The groups are shells around one centre, one inside the other: the same stretched ball of 5 dimensions in 7 sizes.
In the rows, zero is written as 128.
Known rows, each followed by its group:
[145 119 143 115 150 142 133  63 157 170  91 141 112 137 122 189  95 170
 120 137 178 105] => k917
[141 155 178 156 104 137 170 110 190  72  99 168 115 142  65  73 140 168
 199 177 171  65] => k52
[147 135 137 120 139 145 129  60 147 183  86 129 123 136 103 155 123 164
 156 140 155 118] => k40
[130 139 137 127 140 138 148  97 167 140  92 150 118 157 109 122 144 154
 186 152 147 108] => k607
[129 118 111 103 164 143 120  64 144 209  84 131 120 154 142 192 125 152
 144 126 139 143] => k917
[138 150 158 149 119 127 168 107 180 105  94 153 114 155  78  79 152 166
 205 163 155  91] => k423
[136 137 125 132 133 126 139  74 153 181  81 125 123 158 100 127 157 163
 191 135 126 145] => k52
[123 111 127 125 155 116 150  91 173 156  89 148 106 172 138 174 126 166
 147 129 149 132] => k40
[127 111 100 117 164 108 136  67 148 222  76 114 113 178 139 180 146 166
 160 107 120 178] => k917
[140 139 141 145 129 110 165  91 169 146  86 132 112 165  88 100 156 174
 197 141 142 126] => k423
[119 113 102 110 171 120 137  83 154 201  83 131 112 179 151 179 143 154
 160 118 126 159] => k452
[149 140 156 145 123 121 160  82 170 135  89 138 112 146  80 111 133 179
 176 148 164 103] => k423
[152 143 158 145 123 122 163  83 169 133  90 137 112 145  76 104 133 179
 179 150 167  98] => k40
[140 131 128 124 149 122 148  77 154 180  85 126 114 159 109 137 140 167
 173 132 146 130] => k452
[127 122 120 122 146 129 133  76 158 181  84 136 119 162 126 166 139 160
 162 130 133 144] => k607
[113 123 114 124 155 119 150 105 170 159  87 147 113 184 136 140 159 151
 188 134 123 143] => k607
[122 123 115 120 153 126 139  86 160 179  85 138 117 171 132 156 148 155
 173 131 128 146] => k452
[139 140 153 148 111 129 149  83 173 132  87 145 120 147  82 117 142 172
 181 151 147 114] => k52
[123 123 139 131 143 128 152 101 180 128  93 160 110 165 124 149 131 160
 162 146 153 111] => k607
[142 117 120 112 164 122 138  62 147 205  83 120 110 156 129 180 118 170
 140 120 155 139] => k873
[119 121  98 110 166 124 133  81 148 208  81 126 118 178 143 163 156 149
 178 121 115 164] => k52
[125 128 117 115 153 137 134  82 154 181  86 137 120 162 129 154 144 151
 173 136 133 136] => k873
[140 121 139 120 145 137 134  67 159 170  88 140 115 143 119 179 109 168
 134 136 164 116] => k452
[147 132 161 143 121 126 154  79 175 129  91 146 111 142  89 137 117 181
 153 148 172  99] => k873
[125 127 126 124 141 136 135  83 162 165  86 143 120 159 121 153 141 156
 170 139 135 133] => k873
[146 136 155 136 137 124 164  90 172 129  94 146 107 150  95 121 123 174
 166 150 174  91] => k917
[118 124  99 117 162 118 141  90 153 198  81 127 117 184 136 145 167 150
 193 123 111 165] => k52
[134 109 116 115 168 111 144  70 155 199  83 125 105 169 140 188 121 172
 137 114 151 148] => k873
[126 121 125 124 145 129 137  81 163 170  86 141 116 162 126 166 134 161
 159 133 139 137] => k423
[130 124 126 114 158 136 139  83 158 171  90 142 114 158 130 163 127 156
 156 137 152 120] => k423
[137 118 108 110 159 129 123  53 138 227  78 114 120 156 131 186 132 163
 150 115 132 161] => k52
[144 116 125 114 156 127 131  55 147 205  83 122 114 149 125 189 113 172
 132 121 156 138] => k607
[128 114 115 126 153 107 145  78 160 190  81 127 110 176 130 167 142 170
 161 118 131 159] => k40
[129 124 141 128 136 138 138  84 172 143  91 155 116 151 119 164 121 162
 150 145 155 113] => k40
[147 122 127 121 149 123 137  57 147 200  82 118 114 150 113 170 122 175
 146 123 153 138] => k607
[121 117 110 104 175 133 137  87 155 187  88 141 112 170 152 177 132 149
 155 129 142 135] => k917
[130 130 139 133 147 117 165 105 176 131  93 150 105 169 114 123 140 165
 178 144 155 109] => k452
[151 148 160 144 123 127 164  90 170 124  93 142 113 144  74  93 137 174
 187 156 168  89] => k917
[118 114 119 126 160 109 157 101 174 158  88 146 104 184 140 157 142 162
 165 127 138 140] => k423
[138 121 137 119 152 133 142  75 161 166  90 141 111 150 123 171 112 167
 140 136 166 113] => k452
[141 131 150 146 131 107 168  92 178 131  89 141 105 163  94 119 136 181
 173 141 159 114] => k40
[139 146 156 153 122 112 177 108 182 108  92 148 109 164  79  77 155 173
 206 155 154 100] => k873

New rows, each followed by its group:
[145 124 125 115 146 138 121  48 141 211  81 119 122 140 116 182 119 167
 141 126 148 140] => k52
[147 134 134 128 137 127 140  64 150 184  83 122 119 147  97 140 136 171
 169 134 147 131] => k423
[126 138 117 137 144 106 162 102 163 166  83 127 114 184 105  94 182 160
 221 134 115 151] => k917
[137 116 129 125 151 115 147  74 162 177  85 131 108 162 123 169 124 174
 146 125 153 136] => k452
[120 122 124 120 151 133 139  92 167 159  89 150 115 166 134 161 137 153
 164 138 139 129] => k607
[150 129 141 127 137 131 138  59 153 179  85 126 116 140 100 157 118 176
 148 134 161 121] => k423
[115 104 112 113 172 117 145  94 169 173  88 148 104 182 160 192 127 158
 142 122 142 143] => k917
[139 135 129 124 133 142 127  64 149 185  83 129 126 144 104 149 139 161
 170 138 137 134] => k917
[151 142 156 142 127 121 163  84 168 136  91 137 111 147  80 105 133 178
 179 149 167  98] => k52
[129 142 147 151 131 106 181 120 186 106  93 151 106 177  91  77 164 168
 212 152 145 108] => k40
[139 114 114 106 168 127 130  58 142 217  83 119 112 156 137 193 117 166
 135 117 151 145] => k873
[142 123 117 112 158 129 130  57 141 214  81 116 117 152 123 173 127 166
 151 122 145 144] => k873
[138 127 149 130 131 139 139  76 169 144  91 150 116 142 107 160 114 168
 145 146 164 105] => k423
[128 141 156 147 122 129 165 114 188  94  96 165 112 160  93  98 146 162
 194 163 154  91] => k423
[132 137 135 141 126 122 149  87 167 152  85 137 119 162  96 117 156 166
 192 142 132 133] => k607
[146 127 141 122 144 134 139  66 156 172  88 133 114 142 109 162 114 171
 144 137 166 113] => k452
[153 141 174 145 118 135 160  84 177 109  96 153 111 132  76 117 112 179
 159 161 186  73] => k917
[135 150 156 141 120 141 157 103 176 108  95 158 119 148  84  91 147 158
 199 167 155  87] => k40
[129 108 100 102 186 112 141  73 145 221  82 118 105 177 154 190 130 162
 145 108 140 158] => k917
[145 130 134 119 146 137 135  64 150 184  86 129 117 143 110 159 121 167
 152 135 157 121] => k423
[143 137 154 138 116 143 136  71 166 143  88 145 123 135  89 139 125 169
 162 152 156 106] => k40
[121 103 106 109 175 115 138  79 158 199  84 134 106 178 158 201 126 162
 137 113 139 156] => k873
[132 119 116 129 153 102 152  79 158 191  80 120 109 177 121 150 149 173
 172 117 131 159] => k873
[119 135 128 140 140 111 167 116 179 132  89 148 110 184 111  98 171 158
 212 144 126 131] => k423
[147 140 161 146 121 124 161  86 175 123  92 145 111 145  81 112 129 178
 173 152 168  95] => k452
[144 142 149 143 128 118 164  91 170 136  89 137 112 156  85 100 146 174
 190 147 154 109] => k452
[125 105 111 101 181 127 135  77 154 197  88 138 106 168 160 206 112 158
 127 119 153 137] => k917
[127 106 112 107 175 120 138  75 155 198  85 133 106 170 154 200 118 163
 132 117 149 145] => k607
[122 130 123 119 154 134 146  98 164 157  90 147 115 168 127 137 147 149
 182 142 138 123] => k873
[146 142 165 150 113 128 159  87 178 115  92 149 114 142  76 109 130 177
 175 156 167  93] => k452
[139 123 154 140 135 116 162  91 181 125  92 151 104 157 105 144 118 179
 151 142 170 104] => k917
[129 114 131 124 158 114 156  92 172 155  90 145 103 170 133 165 123 169
 148 130 158 124] => k607
[146 148 150 144 120 126 157  85 165 141  88 134 118 149  75  93 151 171
 198 151 149 109] => k607
[123 137 152 147 121 128 161 112 189  99  94 166 114 163  99 108 149 161
 191 159 146 102] => k52
[130 142 141 147 133 109 175 114 179 122  91 145 108 176  93  82 166 166
 213 148 140 116] => k607
[142 138 141 142 134 111 165  90 168 148  87 132 110 163  90 104 151 174
 192 141 148 121] => k423
[131 133 120 116 153 136 137  81 151 182  86 133 120 159 120 143 145 153
 178 137 137 131] => k40
[117 111 106 112 167 121 136  84 158 192  84 137 112 178 151 184 139 155
 156 120 128 156] => k607
[129 129 132 133 134 127 143  84 167 157  86 141 118 160 111 143 143 163
 174 139 137 132] => k423
[128 135 125 136 149 106 169 106 169 151  87 135 108 181 109 102 165 164
 205 136 133 133] => k607
[139 127 142 144 136 100 169  91 175 144  87 135 104 169  99 122 141 181
 175 134 152 126] => k917
[140 126 151 133 131 134 144  77 171 141  91 149 114 143 106 158 114 172
 145 145 167 105] => k423
[135 132 144 148 132 102 173 101 180 129  89 141 105 172  96 107 150 178
 188 140 149 121] => k40
[139 124 133 114 144 150 121  60 151 183  87 138 122 137 120 184 112 161
 137 137 156 120] => k52
[131 128 122 115 154 135 136  79 153 181  87 135 118 158 125 155 137 155
 167 135 141 131] => k452
[134 133 132 138 132 118 150  83 164 162  84 132 117 163 101 125 153 168
 187 136 133 138] => k452
[135 137 126 124 146 131 144  83 154 173  86 131 118 158 109 127 149 158
 186 139 138 128] => k607
[127 133 142 135 144 120 167 112 180 119  95 156 106 170 112 114 144 162
 185 150 154 104] => k423
[117 109 103 105 186 114 150  96 159 189  88 137 103 187 161 177 137 154
 156 119 139 146] => k917
[122 123 128 136 140 114 153  97 175 148  86 146 112 175 120 139 150 164
 178 135 133 138] => k873
[119 133 121 141 139 106 162 108 173 150  84 139 113 186 111 103 177 160
 214 136 115 148] => k52
[128 101  96  98 180 122 121  55 139 240  78 116 113 168 161 223 119 162
 125 103 135 171] => k917
[137 147 166 155 117 120 179 116 192  83  97 162 108 159  78  76 147 171
 200 165 164  82] => k40
[125 125 151 140 137 121 165 111 190 103  96 167 104 166 115 134 129 167
 165 151 163  98] => k917
[135 142 150 146 134 111 179 115 182 110  94 150 105 170  91  82 154 169
 204 153 155 100] => k917
